The rows come from 4 hidden closed curves, with some noise, and rows from the same curve form a group. Each curve winds through 8 dimensions. The rows are also pushed far along 5 directions, which tell nothing about the answers.
Some rows, each with its group after it:
[ -5 -11  -9  -4   8 -18  -9  17  13 -14 -16  -8  28 -10   2 -23  -4 -26
  -7   9  -2  -4 -19] -> E
[  9 -11  -9 -14   7  -3  24 -21   4   3 -12   5  -2  -9 -13  11  -3  18
   6  18  -2 -11  -3] -> B
[-16  11  -3   1 -14  21   2   0 -17  -7  11  -5  -2  -1  17 -16  -9  19
   7 -10  -7  -3  -2] -> B
[ -8   2  -4  -8  -2   8   6   6  -5 -11  16  -3   8   0   1  -3   8   9
   2  -8  -6 -18  -1] -> B
[-12  18  18  11 -13  14 -17  10  -5  -6  11  -1   3   8  16 -11  -4   3
  -4 -20   4   4   2] -> B
[ -5  -3  13  11   1   7 -21  20  11  -9   5  -6  14   0   7 -15  -7 -12
  -1  -2  -4   2 -13] -> B
[ -3 -18 -12 -16   7 -10  17  -6  -8  -7 -21  -5  20 -11   3  -5 -14  -8
   6  24   3  -4 -11] -> B
[ 16 -18   8  -5  23  -8  12  -4  17   8   6  -1  -8  -8 -28  17   4   2
  12  21  -3  -4  -2] -> R
[-12 -12  -7   6   8   4   8  13  -3  -7 -13  -4  12 -14   4 -29  -9 -20
   4  20  -9  12 -22] -> E
[ -3  10  -7   2 -10   1  -9   3  -8  -3   6   8   2   8  21   5   3   0
  -3 -15  11   2   7] -> P
[ -6  13   0   4  -9  18  10 -12 -16  10  10   1 -21   5  -5  -2   6  19
   1 -13 -14   5   6] -> B
[-18   6  -9   6 -10   1  -8  17 -14 -10   2  -3  10   0  21 -18  -1 -17
  -1 -10   6   9   0] -> E
[ -2  11  12   1  -3   4 -22   8   9 -10  17   3   7  17  20  -6   1   6
  -4 -17  -1 -13  -2] -> R
[  1   7   8  20  12  34  18  -2  -2   4   4   7  -7 -24  -8 -16  -5  -3
   7  18 -22  23 -18] -> P
[ 6 -7  4  5  2  4 -2 -1  5  4  6 -4 -7  2 -9 10  2 -3  4  1 -5  6  4] -> E
[  7  -8 -10  -2  17  -3  -6   7  16  -4  10   5  13  -6  -2   2   7  -2
   1   2  -9  -7 -17] -> E
[  6  -5   8   1  15  13   9   3   3   4  13  10  -2 -13 -14   3   5  -2
  16  14  -4   9  -9] -> E
[ -3  -5  -8 -11  -1  -3   5  -1  -6  -4  -2  -6   5   2   5   1  -9  12
   3   6   3 -13   0] -> B
[ -8  14  10  18 -16   8 -19   6  -1  -1  -5   3  -1   1  18 -12  -8  -6
  -5 -13   9  17   1] -> R
[ -6  10  10  21  -6  -1 -14  19   5   3  -6   2  -6   4   1  -4  -3 -14
 -11  -3  17  19   7] -> E
[  2 -11  -3   3  16  -2  10   6   1  -5  -3  -6   9 -20  -1  -9  -4 -20
   7  21  -7   4 -13] -> P
[-2  6 -2  5 -3  7 -4 -2 -4  3  4  5 -3 -8  8 -2 -4  3  8 -5  3 12 -2] -> B
[ -5  10  -6  -7 -21  -3  -8 -10  -6  -8   3   7   4  22  30   5   1  15
  -6 -24  11 -15  10] -> P
[-10  -4  -3   5  -2   4   0   4  -2  -5  -2  -3   8   4   6 -13   2 -10
  -3  -4  -8   5  -7] -> P
[ -2  14  14  14 -11   8 -10   8   4  -1   9   0 -11  24   5   5   3   0
 -14 -14   6   4  19] -> R
[ 12  -1   6  -4  -9   8  -1  -8  -4  10  -2   7 -13  12  -8  18  -1  11
   2   1   4   3  12] -> E
[ 13  -6  -3 -18  15  -3  18 -17  11  -1   1   2   0   5 -10  13  -2  18
   2  16  -5 -16   1] -> R
[13  1 10  6  6 -1 -8  8 10  0 -2  4  0 -3 -1  6 -4 -5 -4 11  4 -3 -1] -> P
[-16  11   5   3 -18  13   8  -2 -12  -3  -9  -1  -5   2   2 -17  -3   4
  -2  -4   3   8   7] -> P
[ -6   4 -19  -6 -18   1  11 -12 -20   1  -7  -1 -11  11  14   5  -6  12
  -2  -6   7   0  16] -> R
[  3   1   7  12   4   7   3   0   2   6  -3  -3 -11 -15 -11 -12   1  -7
   2   6 -15   7  -9] -> P
[  3 -15 -18 -22   5 -14  22 -15  -2  -8 -17   3  15  -7   4   4  -5  -1
   7  20   8 -10  -3] -> P
[ -1   4  -3 -11  -6 -12 -15   6  -3  -8  -3   2  20  18  15   0   4  -1
 -16 -15   4 -18   0] -> B
[ -1   3  -1 -16   2  -9  14 -14  -4   0  10  -4  -6   3  -5  13   4  22
   6  -4   6 -19  13] -> E
[-12   9  -8  13 -21  14  -9   0 -17   3  -2   3  -8  -6  18 -15  -3   1
   3 -16  -4  15  -4] -> R
[  3   0  -3 -11  -7  14   7 -10 -13   2   7   3  -5   4   1   5  -2  18
   9  -1  -7  -6   2] -> E
[ -3  26   5   7 -20  14   6 -14 -22   7  -1  11 -19  12  17   7  -2  17
  -8 -13   9   6  19] -> P
[  2  -4 -11   5  -7  -2   8  -8   1   5 -14   1 -11  -1  -2   6  -4  -4
   0   7   8  15  11] -> R
[  5  11   5  17   1  33   2   5   8   6  12  12 -17  -8 -11  -3  -1  11
   4   6  -9  19  -2] -> R
[  9 -14  -3   0  11 -16   0   2  13   5  -1  -2  -5  -2 -10  18   0  -3
   3  11  10  -1   6] -> B
[  3  -3  -5 -13   7   1  12 -11  -5   0  -3  -1   8 -14  -7   1  -2   0
   8   9  -5   3  -5] -> E
[  2   4   6   1   4   0  -3  -7   7  -1  20   1  -4  10   4  10  12   9
   0 -16  -6 -11   4] -> R
[  3   1  -9 -24 -11   5  10 -20 -18   0   5   2  -1   8   7  10  -2  26
   9  -6  -3 -18   7] -> E
[-15   4 -13 -12  -7 -10   0  -9  -6 -17   9  -7  16   1  29 -16   2  -1
   5 -19  -3 -16  -3] -> R
[  8  -4   1   2 -10 -10   4  -9   7   5 -24   7  -7   5  -5  11  -3   1
  -8   6  15   2  10] -> B
[ 0  4  9 -4  1 -7 -1  0  1  1 -8 10  4  6  3 -2  1 -1 -4  2 10 -4 -2] -> E
[ -1   1   1  -6  -5 -12  -3   1  -5  -2   8  -5  -3  12   7  13   3   4
  -1  -9  13 -13  16] -> P
[-10   7  -2  19  -1   7  -8   9   6  -3   3   1   2 -14   8 -19   0 -15
   1  -8  -4  19 -10] -> E
[  8 -12  18 -11  16 -25 -14  11  15  -4  -2  -5  19   3  -8   6   1 -11
  -3   8   8 -19  -7] -> R
[  6  -2  14  24  17   1 -10  12  15  10   1   0  -6  -3 -11   4  -1 -20
  -6   7  -2  25  -6] -> B
[  5 -13 -16 -13  -6 -11  10  -6   0   0 -19  -4  -1  -2  -7   6  -9   5
   2  15   8  -5   6] -> R
[ -7  12  11   7 -12  -4  -3   1  -8  -3 -11   0   2  13  13  -3  -2 -12
 -13  -7  14   7  13] -> P
[  8  -4   6  -3   0 -10 -14  -2  15  -2   0  -5   6   9  -3   8   2  -1
  -7  -9  -1 -10   2] -> E
[ -6  12   2   4  -3  10   2  -6   5  -7  12   0   1   1   5  -6   6   6
  -2 -13  -7  -2   1] -> R
[ 17  -3   0  -6  13  -3   2  -5   9   1   6   3  -1  -8  -5   7   4   7
   2   7 -12 -19  -8] -> P
[-15   5  -6   4 -20  12   8  -5 -13   2  -6   1 -11   4   2 -12   1   5
   2  -9   0  12   6] -> P
[  9 -12  -3 -11   5   1   4  -1   0   7  -2   2  -1  -4 -16   8  -2   7
   9  12  -2  -1  -3] -> B
[-13   8  -2  13  -7  20  11   4 -13   4   3  -8 -18  -9  -9 -19  -1   3
   3   0 -13  16   1] -> B
[ 4  1 -2 -6 -1 -5 -2  1  1 -2  0  5  0 15  5  1  5 -4 -5 -2  2 -5  5] -> R
[  3   0   8  -3 -10 -23 -23  15   7  -1  -2  -1   2  24   0  17   6  -7
 -13 -13  25 -11  20] -> P
[-21   1 -12   2  -4  -6   1   7 -10 -12  -4  -4  11   0  24 -26  -1  -9
  -1  -6  -1  -5 -10] -> E
[  7  11   3  -9 -14 -17 -19   2   2  -3   4   7  -3  39  16  18  10   4
 -17 -21  19 -17  25] -> R
[  1   8  14  24   3  16 -19  17   6   9  11   6  -8  -4  -6  -4   1 -12
   0  -6  -3  28  -5] -> B
[ 22  -6   6   1   4 -24 -16   2  17   7 -16   6  -1   6  -6  16   3 -12
 -13   5   9  -8   3] -> P

New rows. What belongs after each?
[  5   0  17   5   9  -1 -10   6  16   1  10   0   2  -5 -12   6   5   2
   0  -3   0  -6  -4] -> R
[ -9   9   4  15  -1  13   1   3  -3   1   0   6  -4  -1   5 -16   3  -4
  -5  -5  -8  12  -9] -> E
[ -3  -3   1   7  -8  -2   2  -1 -18  14 -15   1 -14  -4  -1  -1  -6 -10
   5   6   9  19   4] -> R
[-17   5 -14  -1  -9  10   7  -1 -21  -8  -6  -2   9  -7  21 -31  -3 -12
   3  -3 -12  10 -12] -> R
[  5  -5  11   8  18   8  -8  17  11  -1   7   1  12  -6 -12  -9   6 -14
  -4   6 -18   2 -21] -> R
[ 10  -4   9  10   2 -14 -12   8  15   0  -9   3   2  -2   0   5   1 -22
  -5   5  12   5   2] -> P
[ -3  -4 -13 -12   3 -16  -5  -3  -6  -1  -1   0  13   3  13   4  -1   0
   2  -6   8  -6  -3] -> P
[  2  -9  -5  -2  13   5  20  -3  -6   6   4  -7  -7 -13 -15  10  -6   4
  12  19  -1   9   3] -> E
[  6   4   8  -4  -1  -2 -12  -1  10  -1  12  10   0  13   7   8   6  17
  -1 -12   3 -18  -1] -> E
[ 25 -20  11 -10  30 -15  -3  10  16  12  10   3   3   3 -29  36   6   3
   0  20   4 -15  -2] -> R
[ -7   7  14  10  -8  -8  -2   4  -2   0 -18  -4  -1   5  -1  -5  -4 -20
 -11   2  16  16  13] -> R
[  9  -4  -5 -18   8  -6   4  -9   1   1  11   5   3   7  -4  10  11  15
   1  -4 -10 -25  -4] -> R
[ 6  0  0  6  5  5 -2 -3  2  3  6  5 -2  4  7  6  2  1 -2 -2 -7  0 -4] -> P
[ -1   3  -7  -2   1   1  13  -3 -15   9   4  10 -13   8   1  14   3  12
   1   4   9   2  10] -> E
[  7  -1   4 -10   4   4  -7   7   8  -5  24   7   8   8  -4  17  12  15
   2 -10   0 -21   2] -> B
[ -3  -6   1   6   8  10  -8  12   8  -8  24 -10   7  -7   5  -4  -1  -1
  11  -3 -11  -3  -9] -> E
[ -3  -8   0   1  11  10  -1  10   4  -8   3 -10  16 -15   1 -14 -12  -7
   7  13 -13   4 -18] -> E
[  0  -7  12  27  10  15 -11  17   7  10   4   2  -3 -23 -14  -9   2 -20
   7   5 -14  26 -21] -> R
[ -6   6   0   7 -12  -2 -14  14 -10  -1   0   8   1  16  18   0   3 -10
  -7 -12  14   5   7] -> E
[  2  -1   5  19  -1  15  -2   7   3   7   0  -4 -11  -7 -16   1   0 -14
   0   4  -6  27   4] -> E
[ -1  -3  -7  -7  -5  -6  -2  -2   5 -11  -3   6  14   8  16   1   1  -3
  -2  -3   8 -10   0] -> P
[ -2   1  -5  -1  -5 -13  -1  -9  -6   4 -12   6   0   1  12   3  -3  -7
   1  -2  16  10   5] -> E
[  3   4  16  21   6  13 -14  21   9   3   3   4   2  -3  -9  -2   0 -14
  -8   4  -2  19  -7] -> R
[  4  -4   2  -4  -1 -20  10 -17  -6  12 -22   4 -10  -1  -4  10  -3 -11
   3  12  19  14  12] -> R
[-14   2   1  -5  -5   5  -4   8 -10 -15  10 -14  17   1  12 -17   0  -9
   1 -10 -10  -7  -4] -> E
[  4   9   1   9   3  12   4  -6   8   4  17   7 -10  -1  -8  12  12  12
   0 -11  -5   3   5] -> R
[-14  15 -10   0  -6  13 -10  10  -2 -14  25  -2   9   2  18 -16   8  14
  -3 -26 -14 -17  -8] -> E
[  5 -11   5   9   6 -14   2   1  11   9 -14   7  -8  -3 -11   5   4 -19
   1  13  12  15   1] -> E
[  1  -6  -4  -6   8   1  -3  10   6 -12   4   2  21   1  10  -2  -5  -2
   0   8   0  -9 -11] -> P
[ -3   1  -2   1  -7  19  11   0  -6   1   5   6  -6 -10 -10  -1   4   9
  10   3  -2   4   1] -> B
[ 10  13   9   7  -2  -6 -20   2  12   9  24   8 -16  25  -5  25  21  14
 -13 -31   3 -11  17] -> B
[  3  -5 -11   1  -8  -1   6  -9 -14  13 -15   5 -12  -4   0   6  -6   2
   4   6   6  13   3] -> R
[ -5  12  -3  11 -15  12  13  -9 -24   9  -4   2 -23   1   7   4  -3   6
   1  -2   7  16  18] -> P
[ 10  -5  11   1   1 -14  -7   2   6   7  -5  11  -3   8  -6  17   6 -13
   1   4  20   7  10] -> E
[ 14  -3 -10 -19  10 -15   0 -10   1   0   1   6  10   4   4  14   6  10
  -4   0  -4 -24  -5] -> P
[  4  13  24  14   2  27   7  -8  -2  17  14   9 -25  -3 -19  13  -1  20
   8   1  -3  18   7] -> B
[-10   8  -7   0  -9   7  -4   6  -4  -8   9  -7   2   4   7  -9   0  11
  -5 -13  -7 -10   1] -> E
[  0  -6  -6 -17  -4  -5   2  -1   0  -9  10  -2   7   7   1   8   7  14
   4  -7   1 -26   4] -> B
[  3   3   1   1 -14  -7  -6   0 -10   7 -10   3 -12  22   8  11  -4   0
  -8  -3  16   4  18] -> R
[ -8   4  -6 -21   8   7   6 -15  -1 -12  20   1  19  -1  14  -9   2  29
   8 -12 -18 -29 -19] -> P
[ -4  -4 -17  -1   6   8  14  -7 -11   3  -8   4   3 -17   4 -10  -7  -4
   8  13  -8  16 -14] -> E
[ -6   7   6   1 -10 -13  -2  -9 -11   4  -7   1  -5   8  12   1   2  -8
  -2 -12  13   6  12] -> R
[  1  -4  13  -4  14   1  12  -4   6   0   8  -3   1   0 -12   8  -1   8
   4  10  -2  -7   0] -> P
[-12   7 -13 -18  -8   7  11  -8 -17 -13  11   2  15  -6  19  -5  -1  18
  10  -9   3 -17  -1] -> B
[  7 -11   3  -1   9   0  -4   1  10  -1  14  -6   3   2  -6  10   4  -1
   4  -1  -9  -6  -2] -> E
[  0   1   4  13  -9  -2  -2   0  -2  10  -9  -1 -10  -2 -12  12   3  -2
  -6  -6   9  11  10] -> R
[ 19   0  14  14  21   4 -10  11  18   8  14   8  -4  -2 -17  13  14  -8
  -8   3 -15  -1  -9] -> P
[-16   4 -11 -10  -6  28  17  -4 -22 -11   9  -9   7 -15   7 -27  -8  14
  14   2 -24  -4 -14] -> E
[  4  -7   3 -10  15 -14   0  -4   2  -1   5  -5  15  -2   1  15  -3   4
   1   2   3 -14  -5] -> R
[  0  -3 -14   1   8  17  23 -13   5  -2  -5   1  -1 -20 -10 -11  -3   5
   6  15 -18  11 -12] -> R
[  9  -7  22   8  16   3 -16  22  15   2  11  -1   6   1 -15   3   3  -8
  -2   7  -8  -3 -12] -> R
[  3  -5 -12 -22  -3 -24   7  -4 -10  -3  -6  -3   5  12   3  18   4   3
  -4   1  18 -22  18] -> P
[ -6   6  -5   2   1   0   5  -2 -14   6  -4  -1  -3  -6   3  -3  -5  -4
   2   2   3  16   1] -> B
[-13   0  -6  -7  -8  -1  -4   5  -2 -11   8  -4  11   7   9 -12   6   2
   0 -15  -3 -12  -2] -> P
[  3   1   0   0 -10  -9  -2  -8   3   2 -28   4  -1   4   5  -4 -13  -7
  -6   9  15  12   5] -> R
[-11  13  -7   9 -33  -9  -8  -8 -24   2 -28   1  -8  13  31  -8  -9 -13
 -12 -14  22  16  18] -> P
[  2   5  15  15   5  18 -13  17  13  -5  18   1  -2  10   3  -9   2  -4
  -3  -3 -12   4  -6] -> R
[ -8   3   9  -9   0 -19 -12   9   1  -9  -1  -6  19  11   7  -2   2  -9
  -9 -10  13 -12   4] -> P
[ -3  -8  -3   7   6  17  10   6   3  -2   2  -8   0 -13 -12  -9  -6   3
   4  13 -16   5 -11] -> R
[  1   0  -5  -2   9  15  19 -11  -9   6  17   2 -10   2  -5  11   5  19
   6   1 -14  -4   0] -> P
[  2  -4  -9 -12  12   4   7   1  -9   0  20   1   5  -9  -3   9   4  16
  11   0  -8 -15  -7] -> R
[  1  -4  -4   0  14   6  15  -3   0   0   6  -2   1 -16  -8   4  -4   1
  10  15  -1   8  -3] -> R
